The groups are shells around one centre, one inside the other: the same stretched ball of 7 dimensions in 6 sizes.
(in the rows, 128 means zero)
Known rows, each followed by its group:
[135 162 145 105  85  99 136 174 111 152 107 122 130 131 119 157 173 173
 110 156 131  75  68] -> Z_5
[130 159 143 108  87  85 135 157 100 159 111 112 132 124 126 153 177 178
 113 156 135  82  80] -> Z_993
[158 160 110  93 103  72 130 165 117 112 143 122 144 126 130 168 183 156
 118 143 130  76  81] -> Z_5
[135 175 128 109 101 103 123 166 122 148 104 128 137 132 132 162 173 162
  93 153 128  80  69] -> Z_5
[146 169 131  93 108  96 131 176 104 133 111 133 148 136 113 161 176 172
 117 149 114  84  82] -> Z_993
[148 152 138 104  77  85 159 187  83 127 156 102 150 130 129 179 175 155
 112 152 135  70  83] -> Z_242
[144 159 138 104  82 102 149 190 101 129 138 111 147 135 126 177 174 158
 105 148 130  69  70] -> Z_242
[145 161 122  95 108  77 128 160  97 128 129 120 150 125 125 165 180 164
 115 152 125  90  89] -> Z_828
[131 163 145 117  74 111 154 187  94 143 137  97 151 135 138 179 173 160
  93 146 134  70  70] -> Z_617
[149 166 122 100 105  65 133 155  96 145 122 126 139 125 128 154 176 164
 116 162 130  87  98] -> Z_617
[145 162 118 108  95  68 139 157  96 134 146 106 147 123 144 169 179 154
 106 151 138  81  93] -> Z_121
[137 170 136 117  83  92 151 173  93 154 128 108 144 133 139 166 171 161
  98 154 135  74  87] -> Z_828
[147 156 115 105  86  73 144 163 103 117 163  94 152 122 146 176 186 156
 112 134 139  72  83] -> Z_242
[128 169 149 111  87 108 142 176  96 159 106 115 143 135 124 162 171 174
 101 154 125  81  76] -> Z_828
[147 156 120 101  89  78 135 165 116 122 145 108 140 123 136 169 184 159
 114 141 138  71  73] -> Z_121
[144 171 124 116  87  87 148 172 103 142 138 110 144 132 146 171 172 150
  94 151 138  71  85] -> Z_993
[135 168 134 118  84  93 149 172  93 149 134 104 147 131 143 172 172 157
  93 153 136  76  84] -> Z_828
[142 160 134 105  94  80 134 165  98 147 123 121 135 126 128 162 172 159
 106 166 136  83  83] -> Z_828
[155 160 121  94  98  75 142 173  98 118 144 117 151 129 124 169 181 162
 122 144 125  77  89] -> Z_242
[142 154 131  94 102  81 128 163  96 129 129 118 146 123 120 166 180 166
 117 155 127  88  81] -> Z_5
[139 155 138 111  81  87 152 176  82 138 147 100 149 127 136 178 173 153
 100 158 138  77  84] -> Z_121
[139 169 112 107 103  80 125 150 117 133 131 111 146 123 145 164 184 162
 104 140 133  81  82] -> Z_828
[137 166 127 108  99  74 139 153  85 146 131 107 151 124 138 163 179 167
 109 152 130  89  99] -> Z_121
[140 166 133 107  97  86 142 169  85 145 127 116 150 130 131 168 172 160
 103 160 128  86  92] -> Z_828
[130 163 146 114  80 103 139 173 108 159 111 115 131 130 130 163 170 165
  96 159 137  74  67] -> Z_242
[142 168 120 107  95  84 144 165  97 129 144 103 158 129 142 171 182 163
 108 136 128  78  91] -> Z_828
[137 176 134 111 100  98 141 172  90 151 116 120 152 136 133 167 170 162
  96 157 123  86  91] -> Z_617
[136 162 145 108  76  99 152 181 100 147 124 107 141 134 125 164 175 174
 112 145 130  69  75] -> Z_993
[132 159 136 106  91  97 131 166 107 141 123 111 141 126 130 168 178 165
 102 151 133  81  69] -> Z_121
[130 159 130 119  82  74 145 151  86 149 148  88 148 119 153 170 180 159
  98 151 145  82  92] -> Z_993
[143 166 127  97 103  78 137 160  92 137 124 116 152 128 123 159 182 177
 123 145 120  87  96] -> Z_242
[139 170 137 108  96  94 134 170 104 157 105 129 134 133 125 158 168 163
 100 165 130  81  80] -> Z_242
[144 169 129 104 101  80 137 163  95 147 118 124 143 130 127 158 174 166
 110 158 127  85  93] -> Z_121
[143 163 125 104  92  80 128 159 123 142 120 120 129 124 131 156 179 165
 111 150 137  74  73] -> Z_242
[133 151 136 108  85  69 151 155  68 140 152  86 158 119 137 169 184 172
 118 146 134  88 101] -> Z_617
[140 168 145 107  92  93 147 178  84 157 112 125 142 136 120 161 166 166
 105 167 126  83  90] -> Z_993
[145 164 139  99  97  86 138 173  96 150 109 132 136 132 114 156 170 169
 115 165 125  83  85] -> Z_993
[151 165 111  90 115  68 118 149 117 126 121 129 142 123 124 154 185 170
 125 144 124  87  87] -> Z_617
[150 171 120 107  90  79 145 168 110 137 133 115 142 132 138 162 177 162
 111 142 132  69  88] -> Z_993
[143 148 128 110  74  70 153 166  89 128 167  87 147 119 145 177 182 153
 110 147 147  71  85] -> Z_242
[143 159 128 110  82  70 143 158 103 145 137 106 134 122 139 160 179 163
 112 152 143  73  86] -> Z_5
[139 168 117 104 104  92 125 161 115 126 131 113 152 127 139 172 182 159
 100 140 128  82  76] -> Z_5
[143 162 113  98 108  62 125 141 101 130 135 110 149 118 136 159 188 170
 121 142 129  90  96] -> Z_5
[145 168 117 103  99  89 137 168 109 122 141 109 155 130 139 174 182 159
 105 136 127  77  81] -> Z_828
[136 157 142 114  74  93 162 182  76 137 154  90 157 130 139 181 175 159
 102 147 135  74  86] -> Z_5
[135 162 140 107  84  87 146 166  95 150 123 108 142 128 127 158 178 177
 116 148 130  77  85] -> Z_242
[146 162 120 110  87  82 137 166 118 132 141 110 137 125 144 170 178 150
 100 148 143  69  73] -> Z_828
[123 166 147 110  95  90 131 153  90 171  97 117 137 126 125 151 173 180
 106 164 129  93  87] -> Z_617
[135 151 142 110  74  94 158 182  80 130 157  88 157 128 136 183 178 160
 105 145 135  74  80] -> Z_993
[126 159 147 105  90  98 140 167  86 148 120 105 151 128 123 165 178 179
 111 149 125  87  82] -> Z_5
[134 163 125 111  92  90 134 161 106 136 137 103 148 125 144 173 180 158
  97 145 136  80  77] -> Z_121
[130 158 138 106  94  88 129 158  98 148 120 111 141 122 130 163 178 168
 105 157 134  88  78] -> Z_121
[142 160 124  91 108  89 120 162 115 122 121 123 147 126 119 164 184 172
 118 142 121  86  73] -> Z_617
[151 153 112 103  85  76 139 168 116 109 165  99 146 121 145 180 185 148
 108 136 143  67  72] -> Z_617
[132 151 128 113  88  67 135 146  88 144 147  94 143 114 147 169 181 156
 102 159 147  87  88] -> Z_617
[137 177 136 101 106  97 135 168  98 152  99 128 148 137 118 154 174 181
 113 149 114  87  90] -> Z_993
[132 164 134 101 101  87 126 155 103 147 110 117 142 125 124 156 180 178
 114 150 125  89  82] -> Z_121
[121 163 155 116  80 108 139 171  98 168 104 111 134 130 128 161 170 172
  95 162 135  80  69] -> Z_617
[146 159 132 104  89  84 156 179  77 126 154 101 161 131 132 178 177 159
 111 147 128  79  94] -> Z_5
[146 158 127 106  85  81 153 176  88 124 157  98 156 129 139 179 179 155
 109 144 134  74  88] -> Z_121

New rows, each followed by its group:
[134 165 128  96 107  94 116 156 119 137 106 125 141 126 121 157 182 176
 113 145 123  88  71] -> Z_993
[148 171 131 102  96 100 144 185 104 133 123 124 149 139 123 169 172 162
 107 147 121  74  80] -> Z_242
[154 148 125  96  87  66 146 170  93 120 155 107 144 123 127 170 181 158
 124 150 137  75  87] -> Z_5
[140 160 152 105  84  96 156 187  75 150 123 116 147 136 115 167 168 168
 111 164 125  81  88] -> Z_617
[142 166 125 109  94  79 131 159 113 149 121 121 131 125 137 159 174 157
 101 160 140  78  80] -> Z_242
[149 151 126 105  87  65 139 163  97 135 146 112 134 120 135 168 175 149
 109 166 146  78  84] -> Z_617
[142 161 139 107  82  86 148 174 100 148 125 114 136 130 127 161 174 167
 112 155 134  72  81] -> Z_121
[141 164 142 102  95  84 141 170  88 153 111 126 139 131 117 156 170 171
 114 165 126  85  90] -> Z_5
[139 161 144 111  82  89 145 175  96 157 119 118 132 130 127 162 168 160
 102 168 138  76  79] -> Z_242
[145 156 129 104  81  93 142 180 116 124 142 108 140 129 132 174 179 157
 108 142 137  66  64] -> Z_242
[143 162 135  96 100  84 134 168  97 141 114 126 142 130 115 157 176 173
 120 155 123  85  85] -> Z_828
[124 161 150 118  77 102 150 173  84 157 127  97 148 130 136 171 173 167
  96 154 135  79  79] -> Z_242
[142 153 131 107  88  67 143 159  84 141 144 104 143 120 135 167 177 158
 111 161 141  83  93] -> Z_121
[145 176 117 101 111  84 129 160 106 137 118 125 150 132 132 161 178 165
 108 146 121  86  92] -> Z_242
[139 160 140 105  81  97 139 176 117 144 117 117 131 130 123 161 176 170
 111 149 134  69  64] -> Z_993
[146 158 132 101  86  94 146 182 104 124 141 110 148 132 127 174 178 162
 112 143 129  71  73] -> Z_121
[132 155 152 103  88  87 146 169  73 153 120 110 147 128 116 161 174 178
 118 161 126  89  91] -> Z_617
[143 154 136  93  99  82 137 169  86 130 131 116 151 126 115 166 179 171
 122 154 123  88  87] -> Z_993
[141 174 127 104 104  92 136 168 100 142 117 123 151 134 129 164 175 166
 105 149 121  84  89] -> Z_121
[147 157 129 113  74  71 153 169 100 143 148 103 134 125 142 167 175 153
 107 155 148  66  84] -> Z_617
[139 178 132 108  96 100 138 171 111 151 107 124 142 137 129 158 174 172
 104 146 123  77  81] -> Z_828
[137 155 145 101  91  78 139 162  85 153 117 117 137 124 117 155 175 176
 121 164 130  87  89] -> Z_617
[143 159 131 104  96  79 137 166  93 140 131 117 143 126 130 167 174 157
 106 162 134  84  86] -> Z_121
[143 176 108  99 115  81 114 147 128 134 112 127 143 126 135 155 184 170
 110 138 124  85  82] -> Z_993
[150 160 113 104  89  79 142 169 113 116 156 103 149 126 144 176 183 152
 108 136 137  68  78] -> Z_242
[136 177 140 107  93 103 142 175 106 157  99 125 141 139 121 154 172 180
 110 147 120  77  81] -> Z_617
[149 161 138 104  87  84 154 183  84 140 134 118 145 134 123 168 170 159
 112 161 130  76  90] -> Z_5
[148 162 134 109  76  84 162 182  92 136 146 102 147 133 133 170 176 163
 114 143 133  66  87] -> Z_617
[144 174 113 110  97  82 134 159 118 137 131 114 144 129 146 164 179 158
 101 141 134  74  83] -> Z_5
[129 165 138 108  96 101 122 162 114 154 102 123 133 127 128 160 173 166
  96 160 132  85  67] -> Z_993
[134 149 141 103  84  92 144 173  85 130 146  96 153 124 129 178 180 165
 110 148 133  82  77] -> Z_993
[140 162 121 105  93  97 126 168 128 125 133 113 141 126 138 173 181 155
  98 140 135  73  60] -> Z_617
[137 176 126 103 104 101 129 166 116 141 108 123 147 134 128 160 179 174
 107 139 119  81  78] -> Z_828
[131 174 128 116  93  96 138 161 102 150 123 106 150 130 144 166 177 166
  95 143 130  80  84] -> Z_242
[131 158 141 112  79  99 141 173 105 144 129 104 140 127 134 170 176 164
 100 150 138  73  67] -> Z_121
[137 159 144 110  78 104 146 185 104 143 128 111 139 132 128 173 171 159
  99 155 135  70  66] -> Z_828
[142 163 127 111  84  87 135 167 121 143 128 115 129 126 138 164 175 155
 100 153 143  69  68] -> Z_242
[152 156 121 100  87  68 138 162 114 131 138 115 132 123 130 159 181 162
 121 148 139  70  80] -> Z_617
[126 164 132 109 100  83 124 144  99 155 113 110 142 121 135 156 181 174
 106 153 132  93  86] -> Z_242
[122 164 152 119  80 104 152 175  75 160 127  97 153 131 136 173 171 167
  93 156 132  83  84] -> Z_617
[140 156 128 110  82  85 149 172  92 127 157  93 154 126 143 180 180 155
 103 143 138  74  82] -> Z_121
[133 160 150 111  82  95 147 176  86 158 118 114 138 131 125 165 168 165
 102 167 134  81  81] -> Z_828
[140 149 133 102  85  83 136 167 105 130 140 107 139 121 129 169 181 162
 113 151 138  76  71] -> Z_828
[140 174 121 101 110  79 128 151 101 144 113 122 149 128 130 154 180 175
 114 146 121  90  96] -> Z_242
[147 171 130 105  91  92 136 174 120 146 111 130 130 134 125 156 172 164
 107 154 131  70  74] -> Z_5
[148 161 121 106  85  87 138 173 121 127 142 112 138 127 139 172 178 152
 103 145 140  66  68] -> Z_828
[146 162 130 105  85  88 156 181  88 127 150 101 158 133 133 176 178 162
 112 140 128  73  89] -> Z_242
[130 160 159 111  76 107 157 188  79 156 119 108 146 136 119 167 169 173
 106 158 127  77  79] -> Z_617
[140 163 132 116  80  89 152 176  91 141 147 101 148 130 145 177 172 150
  94 154 140  73  83] -> Z_242
[145 160 128  95 106  83 122 165 110 135 115 132 136 126 118 161 175 162
 112 162 128  86  76] -> Z_617
[145 162 134 101  97  81 144 171  83 139 130 117 150 130 124 166 174 165
 114 157 126  85  94] -> Z_121
[148 163 111 100 104  79 121 158 122 123 134 121 141 123 137 168 181 153
 105 148 135  79  74] -> Z_5
[140 159 140 103  84 103 142 184 107 134 128 113 143 132 123 172 175 164
 107 148 130  72  67] -> Z_828
[139 147 130 107  76  74 144 162  99 129 156  91 142 118 139 172 184 161
 114 144 145  72  77] -> Z_5
